There are 5 ways to turn a row about zero (a turn may also mirror it). The second row of each pair is the first, turned, with some noise. The first 45 pairs use one turn. New pairs use 2 turns, one after the other, and a turn may come again.
Known pairs, each followed by its turns in order:
[-1.14 -0.87 -3.16 -2.16  4.04  0.09 -2.73  3.16]
[-0.60 -0.90  1.60  2.55 -0.64  1.42 -4.38  4.48]	k_124

[ 0.89  0.33 -0.11 -0.38 -1.20  2.61 -0.61  2.49]
[-0.30  1.66  1.51  0.44  0.75 -0.97 -2.23  1.21]	k_847

[-0.45  3.08 -3.44 -0.05  0.43 -4.04  0.30  1.79]
[ 1.59  1.05  2.67 -3.65  0.67  0.72  3.93 -1.06]	k_847

[ 0.02  2.73 -0.51  1.12 -0.62 -0.27  0.75 -4.04]
[ 1.46  2.13  0.10 -1.57 -1.42  2.38  2.01 -2.00]	k_124

[-0.63 -1.41  0.23  4.04 -0.34 -2.72  1.81  0.38]
[-1.47  1.20  0.47 -3.25  4.11  0.49  0.61 -0.05]	k_124

[-2.93 -0.93 -0.76  0.94  0.88  1.28 -0.13 -0.95]
[ 1.01  2.23 -1.18 -2.36 -0.26  1.39  0.57 -0.70]	k_34

[-0.01  1.74 -2.14  1.03 -0.26  0.15  0.67 -0.20]
[-0.87  1.98 -1.72  0.22 -0.79  0.30  0.76 -0.19]	k_313

[ 1.99 -3.06  0.54  0.39 -0.05 -1.14 -0.09 -0.28]
[-1.06 -1.24  0.05  0.30  2.75 -0.09  1.98 -0.71]	k_825

[-0.07 -0.70 -0.51 -0.64  1.88 -0.20  0.33  0.41]
[ 0.19  0.82  0.17  0.67 -1.36  1.13  0.38 -0.73]	k_847

[-1.14 -1.25  1.15 -1.91 -0.93  0.48 -0.64  0.09]
[-1.32  0.72  0.67 -0.41  1.95  0.47  1.86  0.76]	k_34

[-1.12 -0.42  0.22  1.10  0.20 -0.63 -1.53 -1.70]
[ 0.01  1.00 -1.22 -0.52 -0.65  1.44 -0.19  1.67]	k_34

[ 0.38  0.83 -3.07  1.48  1.74  2.71  0.97 -1.70]
[ 4.06  0.68 -2.97 -0.83 -0.53 -1.24 -0.92 -1.45]	k_34

[-0.81  0.15 -3.17  1.29  1.83 -0.41  0.35  0.78]
[-0.44  0.10  2.13 -0.59  0.94  2.25 -0.85  1.95]	k_124

[ 0.57 -2.01 -0.78 -0.71 -0.03 -0.06 -0.84 -0.56]
[-0.82 -1.75  0.22 -0.76  0.48  0.00  1.24  0.40]	k_825

[ 1.11  3.90 -1.13 -0.85  2.22  0.06 -1.52  0.91]
[-0.94  2.72 -0.22 -2.18  0.03 -1.07 -2.50  2.45]	k_825

[-0.10  0.98 -0.62 -0.20  0.05  1.20 -0.86 -3.99]
[ 2.31 -2.32 -0.66 -0.75  0.24  1.11 -1.86  2.31]	k_825

[-0.57  0.66 -0.19  1.07  0.42  0.75 -0.01  3.78]
[ 1.11 -0.89  3.30 -1.37 -1.08  0.58  0.04 -1.54]	k_34

[-0.61 -3.79 -1.08 -1.02 -0.23 -1.59 -0.77  0.05]
[-1.09 -2.38  0.05 -1.53 -0.19 -0.59  2.90 -1.76]	k_825

[-0.41  0.53 -0.62  3.72  0.95  0.15  0.95 -1.08]
[-2.37  2.81 -0.30 -0.10  1.56  0.85  0.73 -0.11]	k_313

[ 0.08  2.04 -0.56 -0.81  0.25 -2.54  3.43 -0.46]
[ 1.32  1.81  0.37 -2.05  0.36  1.78 -1.81 -2.88]	k_825

[-0.20 -2.81 -0.43 -0.86  1.59  0.57  0.48  0.73]
[-0.67 -2.53 -0.76  0.37  0.81  0.58 -1.23  1.31]	k_124

[ 0.06 -4.04 -0.52 -0.30 -1.42  2.05  0.30 -0.04]
[-2.12 -2.12 -0.32  0.55 -0.08  0.10 -3.43  1.89]	k_313

[ 0.56 -1.56 -1.69  0.61 -0.17  1.06 -1.44 -0.15]
[-0.34 -0.24 -0.73  1.78  0.67  1.19  0.95  2.07]	k_124

[-0.23  0.38  2.02  0.20 -2.04 -0.24 -0.67 -0.74]
[-1.43  0.52  0.29  1.73  0.36  2.21 -0.05  0.49]	k_34

[ 0.57  0.52 -0.51 -0.07 -1.34  0.75  2.47  1.57]
[ 1.14  0.37  1.82  1.80  2.09 -0.90  0.53  0.20]	k_847

[ 1.52 -0.22 -4.04 -0.48 -2.29 -0.61 -1.17 -0.46]
[-0.72 -0.78 -4.57  1.50 -1.01 -1.43 -0.22 -0.38]	k_313

[-0.43 -0.57  4.04 -1.12 -0.68  0.62 -0.96  3.20]
[ 1.39 -1.75  3.05 -2.95 -0.54 -2.16 -1.02  1.27]	k_313

[-1.33  1.01  0.19  0.08  0.62  0.97  1.57  2.46]
[-0.40  1.58  1.36 -0.97 -2.09 -0.58 -0.16  0.96]	k_313

[ 0.78 -1.03 -0.01  0.32 -0.10  0.15 -2.47 -4.04]
[-0.06 -0.93 -4.06 -1.34 -1.54 -1.25 -1.30 -0.34]	k_847

[-0.62 -1.55 -0.71 -0.45 -4.04  0.26 -0.16  0.91]
[-1.02 -2.06 -0.66  0.49  1.20  2.30  2.74 -1.12]	k_34

[-0.19 -1.78  1.15 -0.63 -0.58  2.34  3.26  0.51]
[-2.09 -1.41  2.31 -0.28 -2.11  1.51 -1.27  1.40]	k_313

[ 1.87  1.19  4.04 -0.03  0.48 -0.42 -3.76 -0.14]
[-0.05  1.34  3.25  2.71  0.07  0.99 -0.78  3.45]	k_34

[-0.59  0.62  0.04 -1.91  0.80  0.35  2.48  2.46]
[-1.26  2.72  0.66 -0.52 -1.70  1.91  0.32 -1.26]	k_825

[ 2.63 -3.41 -1.73 -3.79 -0.93 -0.49 -0.41  0.25]
[-0.70  4.63 -2.40  1.77 -0.37 -1.91  1.73 -0.99]	k_847

[ 0.56 -0.12  1.88 -0.03  0.37  1.41  1.53 -1.04]
[-1.15 -1.34 -1.22  0.03 -0.47 -0.12  0.47 -2.27]	k_124

[ 1.25  0.03  0.18 -1.79  0.89 -1.69 -1.65 -1.13]
[ 0.52 -0.39  0.36 -2.72  1.39 -0.53  0.65  1.03]	k_825

[ 0.34 -2.77  0.63  1.08  0.98 -0.11 -0.02  1.47]
[-1.40  0.28 -1.07  1.11  0.87 -0.36  2.32 -0.99]	k_825

[ 0.03 -1.05 -0.30 -0.99  0.01 -1.52  0.40 -0.20]
[ 0.49 -1.15 -0.48 -1.23  0.38 -0.23 -0.21  1.02]	k_124

[ 1.97 -1.28  0.11 -0.59 -1.12  1.13  0.90  0.65]
[ 0.52  1.43 -0.79  2.04  0.96 -0.84 -0.48  0.78]	k_847

[ 2.04  0.60 -1.51 -2.47  3.08 -2.96 -0.09 -0.15]
[-0.81 -1.36  0.09 -1.01  0.33 -4.23 -1.96  2.94]	k_34

[ 0.39  0.16  0.00  1.01 -1.85 -1.99  3.96  0.49]
[-0.28 -1.20  1.97 -3.52  1.19 -0.88  1.89 -0.97]	k_124

[ 0.03  1.99  0.36  0.14  1.96 -2.22 -1.67 -1.25]
[ 2.44  1.19 -0.28  0.65  1.80  0.11  1.95 -1.47]	k_313

[ 1.44 -2.70  1.43  1.65  1.32  1.70  0.43 -1.27]
[ 0.50 -0.82 -2.32  2.87 -1.57  0.42 -1.54  1.42]	k_847

[-0.01 -1.09  0.37  0.80  1.48 -0.52  0.44  0.27]
[ 0.13 -0.30 -0.04  0.87 -1.25  1.33  0.75  0.51]	k_847

[ 1.57  0.01 -0.52 -2.52  0.44 -1.38 -2.71  0.18]
[ 2.96 -1.75 -1.76  0.72  0.61 -1.24  0.54  0.15]	k_313

New pairs. What belongs after each?
[ 1.49  3.72  3.20 -0.89  1.48  0.61 -0.01  0.01]
[ 3.70 -2.48  1.95 -0.58 -1.26 -1.31 -1.41  0.41]	k_124 k_825

[ 0.76 -1.56  0.04 -0.37 -2.17 -0.67  2.10 -1.57]
[ 0.92 -2.36 -1.31  0.98 -1.29  0.43  1.14 -0.91]	k_313 k_825

[-0.90 -1.92  0.53  0.56  4.04 -1.89 -0.65 -1.66]
[ 0.41 -0.97  0.68  1.37  0.86 -4.91 -1.05  0.38]	k_847 k_847

[ 0.82 -1.15  2.29 -0.50  4.04 -0.81 -2.63  2.54]
[ 1.68 -1.81  1.34 -3.70  0.21  3.19 -0.39  2.66]	k_124 k_34

[-0.51  3.21 -1.27  0.17  0.31 -0.56  0.90  4.04]
[-1.87 -0.75 -1.69  0.44 -2.47 -1.83 -1.92 -3.16]	k_847 k_124

[ 0.06  2.68  0.11  0.47 -0.52 -0.34 -1.30  0.49]
[ 1.35  1.18 -0.77 -0.69  1.34 -0.34  0.72 -2.31]	k_313 k_847

[-2.03 -0.19  0.51  1.02 -0.96 -0.03 -1.07  0.26]
[-2.35  0.09  0.63  0.83 -0.40 -0.24  1.09  0.38]	k_847 k_847

[ 1.82  0.27 -0.82 -0.01  0.37  0.44 -1.81  0.54]
[-2.11 -0.34 -0.73 -0.49  0.27 -1.00  0.04  0.86]	k_34 k_124

[-0.59 -0.20  0.26  4.04  0.79  1.09 -0.71 -2.16]
[-1.34  0.70  0.00 -0.53  1.38  1.83  0.45  3.61]	k_825 k_124

[ 1.96  1.44  2.09  0.34 -0.16 -0.84  1.44 -4.04]
[-0.28 -1.46 -3.32  0.88  3.60 -0.81 -0.74 -0.75]	k_124 k_34

[-0.02  0.43  1.12  1.32  1.38  0.13  0.03 -0.94]
[ 0.27  0.09  0.18 -1.90  1.41 -0.21 -0.42  0.57]	k_34 k_847

[ 1.16  0.89  0.94 -0.78  3.33 -1.94  0.33  2.73]
[-1.76 -0.89  1.90  2.09 -1.82 -1.96 -0.48 -2.49]	k_313 k_34

[ 1.52 -0.42 -2.79  0.80  0.41 -2.81  1.32 -1.97]
[-0.88 -2.22  0.74 -2.82 -1.52  0.18  2.44  0.61]	k_847 k_124

[-1.90  0.53 -0.05  1.26  0.10  1.94  0.88  0.69]
[ 1.14  1.29  0.97  0.00 -1.37 -0.77 -0.49  1.85]	k_313 k_825

[ 0.45  0.73 -0.07  0.01  1.42  0.02 -2.51 -2.76]
[-0.28  0.89  2.06  1.19 -1.72  0.41  2.49  0.84]	k_124 k_124

[-0.77 -1.00  1.01  0.88  0.03 -0.69  0.28  2.10]
[ 0.75  0.60  0.47 -1.62  0.44  0.98  0.96 -1.28]	k_825 k_124

[-1.44  0.61 -0.56  0.21 -0.12 -0.66 -0.72 -1.53]
[ 0.33 -1.41  0.65 -0.96 -0.47  0.99  1.43 -0.32]	k_847 k_825

[ 0.77 -1.86  1.05  4.04  1.11 -1.38  0.65 -0.88]
[-2.73 -2.12  1.45  1.20  2.09 -0.69  2.56  1.73]	k_847 k_124

[-0.38 -1.52 -0.98  1.38 -0.33  1.02  1.53  0.26]
[-1.52  1.03 -0.84  0.59  0.98  0.70 -1.70 -0.36]	k_825 k_313

[-1.27 -2.05  0.38  0.72 -1.01  0.43  2.21  1.85]
[ 2.22 -1.23  0.11  0.39 -0.67  2.67 -0.31 -1.04]	k_34 k_825

[ 0.43  0.42 -0.58  0.08  1.36 -0.05  0.16  0.02]
[ 0.40  0.42 -0.34 -0.68 -0.43 -1.20 -0.15  0.90]	k_34 k_124

[-0.31  0.62  0.83 -2.27 -0.12  0.25  0.70  1.76]
[ 0.11 -0.60 -0.78 -0.62  0.22 -2.55  1.47  0.27]	k_313 k_124

[-0.63 -1.85  0.35 -3.80 -0.09  1.52 -1.97 -0.32]
[ 3.38 -0.95 -0.76 -1.20 -2.37 -1.70 -1.55 -0.07]	k_847 k_825

[ 0.23  1.17 -0.76  1.98 -0.03  0.11 -1.44 -0.10]
[ 0.75 -0.99  1.54 -0.68  1.21  0.58 -1.17 -0.54]	k_124 k_847

[ 1.33 -3.66  2.54  1.06  0.18 -0.08 -0.37 -0.35]
[ 1.11 -1.92  2.69  0.91  2.66 -0.71  1.31  1.18]	k_34 k_847

[-0.04  0.81 -1.84 -1.11  4.04  0.26  0.76 -1.25]
[ 1.36 -1.44  2.14  2.88 -2.19  1.25 -0.39  1.85]	k_825 k_124

[-1.30 -1.57 -1.12 -0.29 -1.53  0.23  0.07 -0.14]
[ 0.11 -2.29  0.65  0.18 -0.43  1.65  0.16 -0.44]	k_34 k_124

[-0.12 -2.87 -0.86  4.03  0.42 -0.05 -2.72 -1.13]
[ 1.08 -3.30  0.24  1.88  1.50 -0.25  1.52 -3.74]	k_34 k_34

[-1.11 -1.61  1.78  0.05 -0.90  0.70  0.83 -0.09]
[ 0.78 -0.33 -1.59  0.47 -1.94  0.47  1.01 -0.65]	k_124 k_847

[ 0.26  0.16 -0.73  1.64  0.97  0.20 -3.44  1.02]
[-1.97  1.58 -0.38 -2.71  0.86 -0.58 -0.99 -0.20]	k_313 k_825

[ 0.69 -0.10 -2.90 -0.47 -0.30  0.12 -0.49  4.04]
[-0.04  2.70  0.04  2.09 -0.83 -2.12  2.64 -1.30]	k_124 k_825

[ 2.87 -1.79  1.88  2.99 -0.41 -0.66 -0.91  0.52]
[-0.46  1.50 -1.10 -1.05 -1.69 -2.45 -0.07  3.44]	k_847 k_313

[ 0.41 -0.23 -1.34  0.59  0.81  1.96 -0.12  0.78]
[-0.16 -0.19  1.10 -0.44  2.20  1.12 -0.43 -0.33]	k_34 k_825

[-0.19 -0.45 -4.04 -0.26  2.02  4.04  3.40 -1.84]
[-3.38 -0.71  1.67 -1.71 -0.09  3.06 -4.52  2.15]	k_124 k_313

[ 0.66  0.24 -0.11  1.92 -0.80  0.23  2.17 -0.80]
[ 1.76 -0.94  1.69  1.07  0.70  1.03 -0.50 -1.33]	k_313 k_124

[ 0.41 -0.24  2.66  0.76 -2.01  0.76 -0.86 -2.72]
[ 3.61 -0.64 -0.91 -0.31  0.17 -1.08  1.31 -1.73]	k_124 k_847

[ 1.23 -0.27 -0.06  0.93  0.11  0.56 -0.26  0.68]
[-0.28  1.40  0.68  0.37 -0.66 -0.73 -0.46 -0.31]	k_124 k_313

[ 0.49 -0.65  0.11 -0.03  0.90 -0.91 -0.21  0.09]
[-0.01  0.36 -0.32 -1.17 -0.47  0.89  0.06 -0.04]	k_825 k_825

[ 3.87 -2.20 -2.51  0.12 -0.02 -0.11 -0.52  1.62]
[ 0.72  1.72  3.23  0.92 -2.10 -0.51  2.62  1.65]	k_313 k_847

[-0.07 -0.97 -1.87  1.05 -1.00 -1.18 -0.59  0.46]
[ 0.32  0.99  1.57  0.89  0.37  2.06 -0.09 -0.10]	k_124 k_847

[ 0.72  2.80  1.81 -1.54  1.07 -1.94 -0.19 -0.16]
[-1.34 -2.44  0.07  0.02 -0.96  2.37  1.75  0.16]	k_313 k_313

[-0.03 -0.46 -0.60  0.65 -0.20 -0.66 -1.78  3.34]
[-1.48  0.99  0.97  1.87  0.31 -0.39  2.61 -0.53]	k_34 k_34

[-2.50  0.64 -1.81  1.14  4.04  0.55  0.77  0.51]
[-1.11  2.92 -1.87 -2.15  2.35 -0.32 -0.03 -2.18]	k_34 k_847

[ 0.33 -0.14  0.50  2.93  0.32 -0.70 -2.06  0.56]
[-0.83 -1.37 -0.87 -2.73 -0.66 -0.38 -0.95  0.61]	k_34 k_313

[ 0.54  0.01  0.26  1.34  3.19  0.50 -0.08  0.04]
[ 0.71  0.57  2.88 -0.51  1.05 -0.88 -1.14  0.02]	k_34 k_825

[ 1.91 -0.23 -2.85 -2.04  1.91 -0.11 -2.56  0.43]
[-0.09  1.54  0.84 -2.11 -3.27  0.14  3.24 -0.36]	k_825 k_825

[-1.02  0.97  0.92 -3.58 -2.75 -3.27 -1.51 -2.41]
[-2.44  0.15  1.77  4.25  1.05 -3.26  0.96  0.70]	k_825 k_34

[ 0.30  1.98  2.74 -1.49 -0.31  0.92  0.55  0.72]
[ 2.08  3.01  0.48 -1.33 -0.21 -0.09 -0.31  1.46]	k_847 k_34

[-1.91 -0.14 -0.82 -0.50 -0.31  3.47  3.21 -0.57]
[-0.34  0.28  0.38  3.70  1.15  0.29  3.32 -0.38]	k_825 k_124

[-2.92  0.08  1.44 -2.24 -1.15 -0.20 -0.12  0.06]
[ 0.68  1.72 -2.16 -0.55 -2.25  1.50  0.36  1.46]	k_34 k_825

[-3.53  2.55  0.82  2.24  0.04 -2.14 -0.27  0.78]
[ 0.09 -1.15 -3.56 -0.13  0.55 -0.56  3.05 -2.27]	k_825 k_313

